The rows come from 5 hidden closed curves, with some noise, and rows from the same curve form a group. Each curve winds through 8 dimensions. The rows are also pushed far along 6 directions, which tell nothing about the answers.
(in the rows, 128 means zero)
Some rows, each with its group after it:
106, 115, 118, 146, 125, 127, 138, 149, 145, 132, 135, 126, 113, 120, 117, 124, 122, 121 => k56
144, 122, 127, 120, 129, 126, 129, 135, 110, 139, 126, 162, 138, 126, 143, 135, 130, 127 => k949
157, 120, 134, 123, 160, 141, 100, 119, 82, 131, 131, 181, 126, 106, 129, 130, 150, 133 => k22
128, 135, 123, 137, 99, 123, 142, 115, 122, 124, 138, 130, 113, 106, 117, 132, 143, 126 => k526
133, 125, 128, 145, 107, 121, 153, 115, 147, 97, 120, 89, 103, 159, 111, 145, 124, 134 => k526
107, 131, 126, 152, 135, 138, 155, 145, 139, 105, 143, 119, 97, 151, 131, 129, 101, 110 => k946
114, 137, 143, 147, 118, 112, 144, 133, 182, 122, 120, 112, 172, 99, 114, 113, 110, 112 => k22
104, 119, 115, 146, 129, 139, 150, 158, 141, 128, 125, 121, 108, 118, 122, 100, 117, 113 => k526
106, 132, 112, 91, 98, 102, 114, 134, 154, 176, 136, 82, 145, 114, 142, 109, 107, 133 => k526
129, 129, 121, 119, 138, 142, 133, 124, 112, 116, 143, 119, 91, 166, 140, 142, 141, 129 => k949
124, 117, 114, 149, 116, 128, 137, 140, 131, 131, 111, 122, 106, 148, 112, 123, 110, 133 => k946
130, 120, 107, 127, 123, 144, 100, 127, 92, 139, 173, 136, 82, 137, 138, 122, 145, 125 => k526
131, 138, 119, 173, 87, 124, 160, 141, 139, 121, 134, 108, 81, 122, 103, 109, 127, 131 => k526
124, 108, 139, 151, 150, 140, 128, 147, 141, 124, 104, 145, 137, 108, 113, 125, 123, 125 => k946
140, 135, 126, 116, 144, 139, 116, 115, 106, 121, 161, 141, 116, 138, 162, 145, 160, 125 => k949
155, 145, 146, 151, 104, 109, 160, 113, 143, 107, 121, 127, 145, 85, 113, 137, 144, 121 => k56
100, 133, 111, 134, 95, 118, 150, 139, 157, 138, 117, 78, 111, 125, 114, 108, 120, 134 => k946
140, 146, 118, 133, 97, 117, 117, 117, 112, 135, 181, 121, 104, 130, 149, 132, 140, 131 => k56
111, 112, 110, 142, 123, 135, 124, 144, 140, 145, 138, 124, 92, 121, 99, 106, 134, 125 => k946
127, 137, 133, 127, 143, 133, 135, 122, 135, 115, 148, 132, 131, 119, 149, 134, 148, 118 => k949
144, 143, 136, 159, 109, 119, 145, 126, 132, 105, 140, 124, 140, 113, 133, 130, 130, 115 => k22
108, 122, 113, 128, 136, 135, 107, 145, 147, 153, 146, 124, 129, 124, 124, 100, 133, 116 => k949
144, 131, 142, 134, 144, 124, 141, 123, 129, 103, 115, 139, 147, 135, 116, 134, 120, 118 => k949
104, 123, 121, 115, 140, 135, 119, 140, 107, 133, 113, 125, 124, 137, 123, 116, 110, 140 => k22
117, 129, 124, 141, 111, 124, 136, 142, 125, 133, 109, 127, 139, 112, 117, 119, 127, 136 => k526
109, 123, 132, 127, 148, 136, 126, 136, 139, 120, 124, 109, 114, 164, 138, 144, 103, 133 => k526
132, 139, 124, 121, 126, 134, 139, 127, 122, 121, 141, 125, 124, 144, 151, 132, 139, 117 => k949
122, 134, 133, 126, 133, 133, 119, 125, 108, 121, 146, 143, 126, 135, 142, 147, 132, 135 => k56
134, 131, 129, 132, 122, 127, 160, 133, 126, 109, 123, 129, 123, 137, 134, 125, 118, 120 => k56
129, 120, 134, 104, 140, 121, 100, 112, 105, 119, 117, 105, 132, 158, 119, 154, 112, 153 => k22
115, 111, 103, 125, 134, 135, 115, 149, 109, 139, 165, 129, 87, 154, 135, 122, 124, 122 => k56
119, 123, 129, 129, 126, 122, 153, 136, 154, 125, 107, 120, 133, 126, 108, 124, 128, 124 => k56
107, 132, 128, 137, 142, 134, 142, 149, 139, 115, 135, 126, 156, 112, 153, 113, 120, 104 => k526
116, 129, 128, 112, 119, 114, 133, 131, 132, 123, 132, 102, 136, 165, 142, 151, 102, 135 => k949
100, 108, 133, 104, 156, 137, 125, 140, 136, 122, 89, 108, 143, 159, 116, 128, 91, 132 => k22
114, 131, 131, 132, 127, 120, 121, 123, 139, 117, 137, 100, 127, 131, 112, 134, 120, 130 => k526
130, 136, 131, 127, 147, 130, 116, 112, 117, 110, 163, 131, 138, 119, 153, 145, 144, 111 => k526
109, 122, 142, 129, 146, 125, 129, 148, 140, 127, 124, 138, 145, 122, 121, 137, 105, 125 => k949
97, 149, 129, 127, 135, 117, 128, 137, 151, 128, 151, 104, 146, 126, 147, 130, 112, 120 => k946
138, 124, 124, 138, 118, 124, 130, 146, 130, 152, 128, 150, 118, 123, 127, 128, 128, 133 => k949
101, 121, 115, 126, 125, 127, 115, 140, 161, 150, 152, 97, 114, 122, 127, 112, 121, 119 => k946
111, 122, 127, 132, 136, 143, 134, 146, 141, 129, 118, 113, 114, 143, 139, 124, 121, 132 => k946
130, 123, 133, 104, 137, 130, 120, 121, 123, 131, 96, 119, 148, 146, 133, 131, 113, 138 => k22
128, 123, 114, 133, 118, 134, 128, 141, 124, 159, 101, 147, 116, 127, 113, 109, 130, 137 => k946
150, 130, 130, 156, 104, 116, 135, 122, 129, 135, 113, 141, 127, 99, 115, 133, 135, 137 => k946
147, 128, 110, 140, 123, 132, 130, 125, 106, 133, 150, 127, 60, 136, 136, 119, 133, 140 => k22
128, 166, 141, 130, 112, 98, 147, 110, 157, 103, 150, 87, 164, 127, 145, 134, 113, 117 => k526
131, 124, 131, 142, 129, 121, 127, 136, 150, 127, 142, 116, 129, 115, 121, 124, 121, 116 => k22
123, 124, 109, 140, 123, 138, 127, 131, 116, 137, 135, 133, 95, 127, 128, 122, 150, 133 => k56
113, 134, 120, 111, 88, 105, 123, 133, 147, 179, 85, 114, 158, 108, 107, 115, 117, 152 => k946
120, 106, 123, 135, 170, 156, 116, 158, 120, 145, 138, 176, 106, 117, 137, 106, 124, 115 => k949
140, 153, 136, 139, 86, 93, 139, 106, 151, 131, 122, 106, 158, 109, 123, 146, 135, 142 => k946
120, 110, 140, 105, 175, 137, 90, 135, 90, 114, 112, 145, 164, 151, 119, 143, 115, 140 => k526
128, 133, 132, 120, 113, 116, 135, 131, 128, 130, 124, 110, 133, 128, 135, 132, 106, 133 => k56
143, 137, 129, 148, 124, 126, 140, 131, 118, 106, 154, 129, 115, 127, 133, 119, 125, 114 => k56
112, 129, 134, 133, 156, 146, 142, 136, 108, 95, 116, 135, 125, 143, 129, 124, 115, 124 => k22
141, 107, 121, 142, 146, 140, 104, 145, 116, 142, 149, 161, 116, 114, 121, 116, 139, 115 => k22
154, 128, 137, 115, 131, 120, 123, 111, 90, 111, 142, 162, 150, 121, 131, 155, 148, 123 => k949
133, 141, 131, 120, 117, 105, 126, 114, 150, 131, 138, 87, 135, 120, 136, 131, 119, 133 => k22
132, 119, 142, 133, 167, 141, 109, 157, 137, 158, 136, 197, 168, 77, 145, 106, 127, 103 => k949
141, 140, 125, 145, 120, 118, 125, 124, 137, 134, 142, 135, 137, 118, 138, 129, 141, 125 => k946
107, 135, 127, 119, 124, 120, 131, 140, 133, 129, 130, 104, 135, 126, 124, 116, 105, 126 => k56
142, 139, 112, 135, 101, 114, 128, 121, 131, 141, 153, 120, 130, 124, 156, 123, 131, 116 => k946
157, 123, 131, 134, 127, 136, 120, 137, 100, 134, 147, 167, 136, 90, 139, 112, 152, 115 => k526
117, 128, 127, 152, 118, 127, 138, 145, 137, 127, 135, 125, 105, 132, 115, 132, 126, 135 => k946
98, 111, 118, 114, 149, 139, 109, 151, 126, 144, 94, 122, 131, 167, 113, 110, 99, 147 => k56
131, 134, 111, 91, 85, 102, 112, 105, 99, 149, 125, 97, 128, 153, 136, 151, 135, 163 => k56
144, 142, 120, 136, 101, 127, 119, 114, 128, 140, 160, 124, 110, 119, 132, 125, 159, 125 => k949
130, 109, 115, 111, 127, 127, 104, 124, 99, 145, 110, 129, 118, 137, 110, 141, 140, 151 => k56
144, 134, 125, 131, 100, 118, 132, 128, 133, 153, 143, 130, 111, 107, 143, 126, 128, 131 => k22
138, 134, 132, 106, 134, 118, 129, 120, 126, 127, 125, 119, 139, 150, 144, 144, 119, 132 => k949
116, 134, 135, 110, 125, 109, 140, 123, 149, 130, 104, 109, 152, 129, 124, 133, 115, 145 => k22
127, 142, 138, 102, 137, 119, 129, 118, 144, 125, 143, 120, 167, 125, 157, 136, 134, 114 => k56
129, 114, 127, 124, 118, 132, 127, 143, 120, 138, 111, 127, 126, 119, 109, 112, 125, 135 => k526
108, 115, 108, 111, 129, 124, 102, 160, 128, 184, 149, 159, 140, 82, 118, 82, 128, 114 => k56
134, 130, 123, 129, 103, 122, 125, 131, 100, 131, 124, 123, 123, 126, 121, 128, 130, 145 => k526
103, 130, 130, 129, 122, 128, 135, 130, 142, 130, 111, 110, 108, 138, 97, 125, 119, 149 => k22
125, 136, 136, 107, 128, 111, 111, 120, 139, 145, 115, 115, 163, 131, 135, 141, 124, 149 => k949
106, 127, 134, 97, 143, 120, 115, 130, 131, 142, 110, 128, 158, 133, 128, 135, 121, 147 => k22
127, 120, 127, 115, 106, 116, 127, 122, 95, 129, 109, 137, 129, 144, 113, 158, 117, 151 => k946

New rows, each followed by its group:
129, 135, 120, 83, 118, 107, 80, 119, 95, 154, 154, 106, 161, 131, 157, 136, 119, 140 => k56
140, 144, 131, 148, 114, 123, 143, 122, 116, 120, 130, 135, 112, 101, 123, 119, 133, 135 => k22
132, 135, 140, 175, 105, 134, 168, 126, 147, 110, 94, 133, 108, 107, 99, 135, 143, 136 => k526
139, 143, 139, 110, 117, 114, 134, 108, 121, 114, 155, 137, 158, 108, 139, 135, 138, 113 => k56
183, 140, 117, 151, 93, 122, 136, 104, 105, 128, 161, 137, 67, 126, 121, 130, 158, 127 => k949
134, 149, 128, 128, 128, 115, 131, 125, 142, 134, 152, 133, 142, 117, 145, 117, 124, 114 => k526
137, 140, 128, 121, 117, 116, 137, 112, 121, 121, 122, 128, 133, 143, 122, 132, 126, 135 => k526
114, 129, 146, 137, 148, 137, 132, 129, 131, 111, 107, 140, 133, 126, 104, 128, 121, 137 => k22
124, 130, 129, 116, 119, 124, 110, 129, 101, 125, 136, 116, 138, 141, 130, 134, 117, 140 => k526
125, 130, 119, 84, 125, 118, 113, 105, 100, 127, 142, 115, 135, 163, 151, 149, 120, 134 => k526
142, 124, 131, 93, 105, 111, 104, 111, 107, 149, 119, 117, 143, 129, 129, 154, 128, 149 => k22
123, 119, 139, 123, 147, 120, 126, 142, 138, 142, 107, 155, 160, 111, 125, 135, 112, 130 => k526
138, 149, 125, 128, 97, 116, 135, 112, 109, 115, 149, 109, 134, 123, 158, 142, 141, 129 => k526
127, 111, 124, 123, 150, 146, 125, 139, 119, 136, 112, 164, 127, 127, 119, 107, 130, 123 => k56
113, 128, 125, 88, 141, 116, 99, 123, 109, 139, 105, 122, 169, 161, 126, 135, 108, 149 => k526
134, 140, 126, 129, 121, 117, 124, 125, 116, 120, 154, 115, 123, 133, 135, 135, 123, 125 => k949
111, 118, 126, 109, 152, 127, 118, 149, 142, 149, 108, 125, 143, 151, 132, 126, 105, 136 => k949
124, 140, 123, 117, 128, 126, 107, 118, 128, 149, 143, 118, 119, 130, 139, 130, 132, 135 => k526
139, 117, 106, 109, 140, 130, 93, 135, 99, 151, 174, 127, 114, 122, 169, 125, 142, 121 => k526
119, 120, 118, 153, 125, 134, 145, 146, 165, 141, 139, 115, 89, 107, 129, 109, 133, 120 => k946
125, 123, 132, 134, 148, 147, 121, 138, 120, 128, 118, 154, 129, 135, 121, 130, 147, 131 => k949
115, 139, 126, 132, 133, 136, 135, 125, 138, 117, 156, 117, 105, 129, 134, 118, 134, 118 => k22
139, 117, 124, 132, 83, 107, 102, 126, 129, 183, 101, 133, 131, 74, 93, 127, 142, 164 => k946
111, 124, 138, 118, 185, 139, 116, 147, 115, 99, 139, 140, 165, 151, 150, 132, 103, 106 => k949
139, 125, 130, 137, 146, 149, 119, 118, 94, 121, 120, 154, 85, 149, 112, 142, 143, 144 => k526
115, 129, 151, 118, 169, 143, 122, 122, 106, 86, 121, 136, 152, 170, 147, 165, 107, 130 => k526
134, 154, 127, 145, 130, 118, 137, 130, 150, 122, 163, 124, 152, 107, 156, 105, 134, 100 => k526
126, 127, 119, 148, 114, 123, 131, 140, 137, 139, 145, 142, 119, 113, 112, 117, 139, 121 => k946
111, 127, 134, 147, 137, 138, 148, 142, 130, 115, 106, 149, 147, 102, 124, 124, 132, 119 => k526
137, 150, 129, 140, 106, 118, 165, 107, 155, 94, 149, 94, 121, 143, 139, 126, 130, 108 => k526
98, 131, 107, 119, 134, 137, 107, 148, 131, 154, 146, 107, 116, 141, 142, 102, 124, 130 => k22
132, 141, 127, 109, 100, 105, 120, 107, 127, 145, 148, 118, 141, 98, 144, 138, 144, 139 => k949
118, 117, 126, 92, 165, 143, 109, 127, 105, 124, 140, 149, 156, 137, 168, 128, 122, 111 => k56
124, 107, 110, 141, 111, 137, 127, 160, 144, 175, 112, 130, 88, 104, 93, 81, 128, 135 => k526
122, 124, 139, 114, 122, 122, 150, 131, 129, 113, 94, 116, 149, 129, 117, 134, 111, 135 => k526
127, 146, 145, 135, 104, 97, 164, 117, 159, 108, 108, 87, 137, 123, 117, 144, 105, 145 => k22
116, 123, 144, 143, 145, 126, 144, 152, 146, 122, 124, 151, 142, 103, 110, 128, 114, 115 => k949
144, 111, 119, 136, 101, 125, 130, 113, 100, 125, 122, 125, 81, 138, 106, 158, 140, 151 => k56
145, 106, 129, 157, 134, 138, 133, 138, 129, 116, 128, 142, 102, 117, 98, 120, 142, 122 => k526
140, 136, 133, 151, 126, 145, 141, 124, 131, 108, 127, 115, 97, 158, 135, 131, 125, 128 => k22
122, 138, 137, 151, 116, 131, 158, 117, 132, 95, 137, 123, 109, 124, 133, 149, 131, 124 => k56
99, 120, 111, 110, 120, 123, 121, 143, 132, 152, 110, 107, 139, 126, 124, 112, 121, 137 => k946
132, 128, 118, 146, 122, 130, 130, 125, 137, 125, 131, 106, 87, 153, 112, 121, 128, 138 => k949
137, 123, 130, 164, 137, 136, 141, 134, 139, 110, 130, 131, 112, 124, 132, 128, 124, 116 => k946
126, 120, 136, 120, 160, 143, 121, 129, 99, 114, 133, 181, 162, 106, 142, 133, 141, 108 => k526
146, 132, 133, 144, 119, 118, 161, 115, 130, 101, 135, 131, 119, 105, 131, 147, 142, 117 => k526
110, 131, 126, 137, 149, 130, 138, 141, 135, 95, 145, 105, 132, 158, 140, 123, 104, 108 => k949
88, 130, 129, 109, 150, 135, 115, 138, 129, 133, 114, 121, 158, 127, 135, 124, 118, 132 => k56
154, 145, 139, 160, 104, 129, 144, 113, 120, 102, 124, 128, 120, 130, 124, 135, 137, 132 => k22
126, 141, 128, 136, 98, 110, 170, 133, 155, 119, 120, 106, 132, 121, 124, 117, 114, 121 => k56
131, 131, 119, 105, 113, 122, 102, 120, 111, 162, 134, 132, 126, 119, 131, 137, 156, 151 => k949
141, 136, 137, 145, 127, 125, 140, 121, 124, 96, 139, 125, 131, 127, 126, 127, 125, 116 => k56
126, 146, 130, 127, 110, 123, 136, 115, 133, 125, 124, 114, 127, 139, 130, 132, 133, 142 => k56
124, 127, 143, 126, 154, 129, 128, 148, 143, 134, 131, 150, 156, 111, 151, 129, 115, 118 => k22
112, 143, 142, 123, 132, 131, 139, 122, 132, 113, 111, 119, 141, 134, 126, 140, 127, 138 => k56
153, 130, 135, 137, 134, 141, 142, 123, 130, 109, 141, 140, 127, 118, 145, 119, 149, 107 => k526
141, 117, 126, 153, 111, 137, 141, 128, 109, 123, 112, 154, 77, 129, 70, 117, 138, 143 => k56
127, 125, 102, 135, 76, 112, 134, 121, 129, 150, 141, 97, 69, 129, 105, 120, 135, 148 => k949
130, 139, 134, 114, 138, 129, 112, 108, 109, 118, 148, 129, 129, 126, 141, 136, 135, 131 => k22
114, 123, 129, 117, 132, 122, 110, 146, 136, 152, 131, 127, 141, 141, 135, 137, 106, 136 => k949
149, 134, 138, 126, 110, 118, 151, 105, 116, 113, 103, 142, 127, 125, 109, 147, 148, 149 => k22
141, 126, 138, 117, 132, 127, 135, 134, 113, 125, 123, 154, 163, 94, 143, 124, 135, 118 => k526
118, 133, 131, 120, 152, 125, 122, 135, 130, 125, 117, 137, 166, 137, 130, 118, 116, 124 => k526
152, 126, 118, 134, 124, 133, 122, 125, 106, 126, 150, 128, 98, 144, 150, 126, 127, 126 => k56
127, 124, 137, 146, 132, 141, 154, 126, 129, 86, 128, 130, 118, 136, 112, 127, 128, 112 => k526
142, 143, 137, 168, 106, 128, 160, 124, 123, 95, 134, 125, 91, 138, 110, 137, 127, 131 => k526
132, 118, 125, 135, 124, 128, 138, 135, 137, 140, 104, 147, 126, 116, 106, 111, 131, 133 => k22
133, 133, 122, 122, 118, 110, 118, 132, 131, 143, 150, 116, 151, 91, 149, 121, 137, 120 => k526
118, 110, 123, 118, 127, 135, 112, 132, 107, 133, 116, 137, 127, 132, 102, 123, 128, 137 => k526
123, 126, 130, 110, 152, 137, 131, 127, 108, 106, 124, 139, 163, 134, 158, 136, 134, 116 => k946
138, 126, 123, 131, 123, 133, 131, 127, 128, 131, 107, 125, 129, 140, 126, 117, 129, 132 => k22
139, 135, 138, 131, 149, 132, 131, 127, 103, 87, 153, 139, 144, 147, 151, 136, 120, 111 => k56
148, 142, 133, 123, 119, 122, 141, 112, 116, 104, 159, 116, 117, 167, 170, 166, 127, 126 => k949
129, 102, 131, 133, 163, 155, 131, 147, 117, 112, 119, 147, 106, 149, 121, 129, 119, 114 => k22
123, 140, 118, 115, 107, 116, 115, 112, 131, 129, 146, 82, 137, 153, 162, 145, 129, 138 => k526
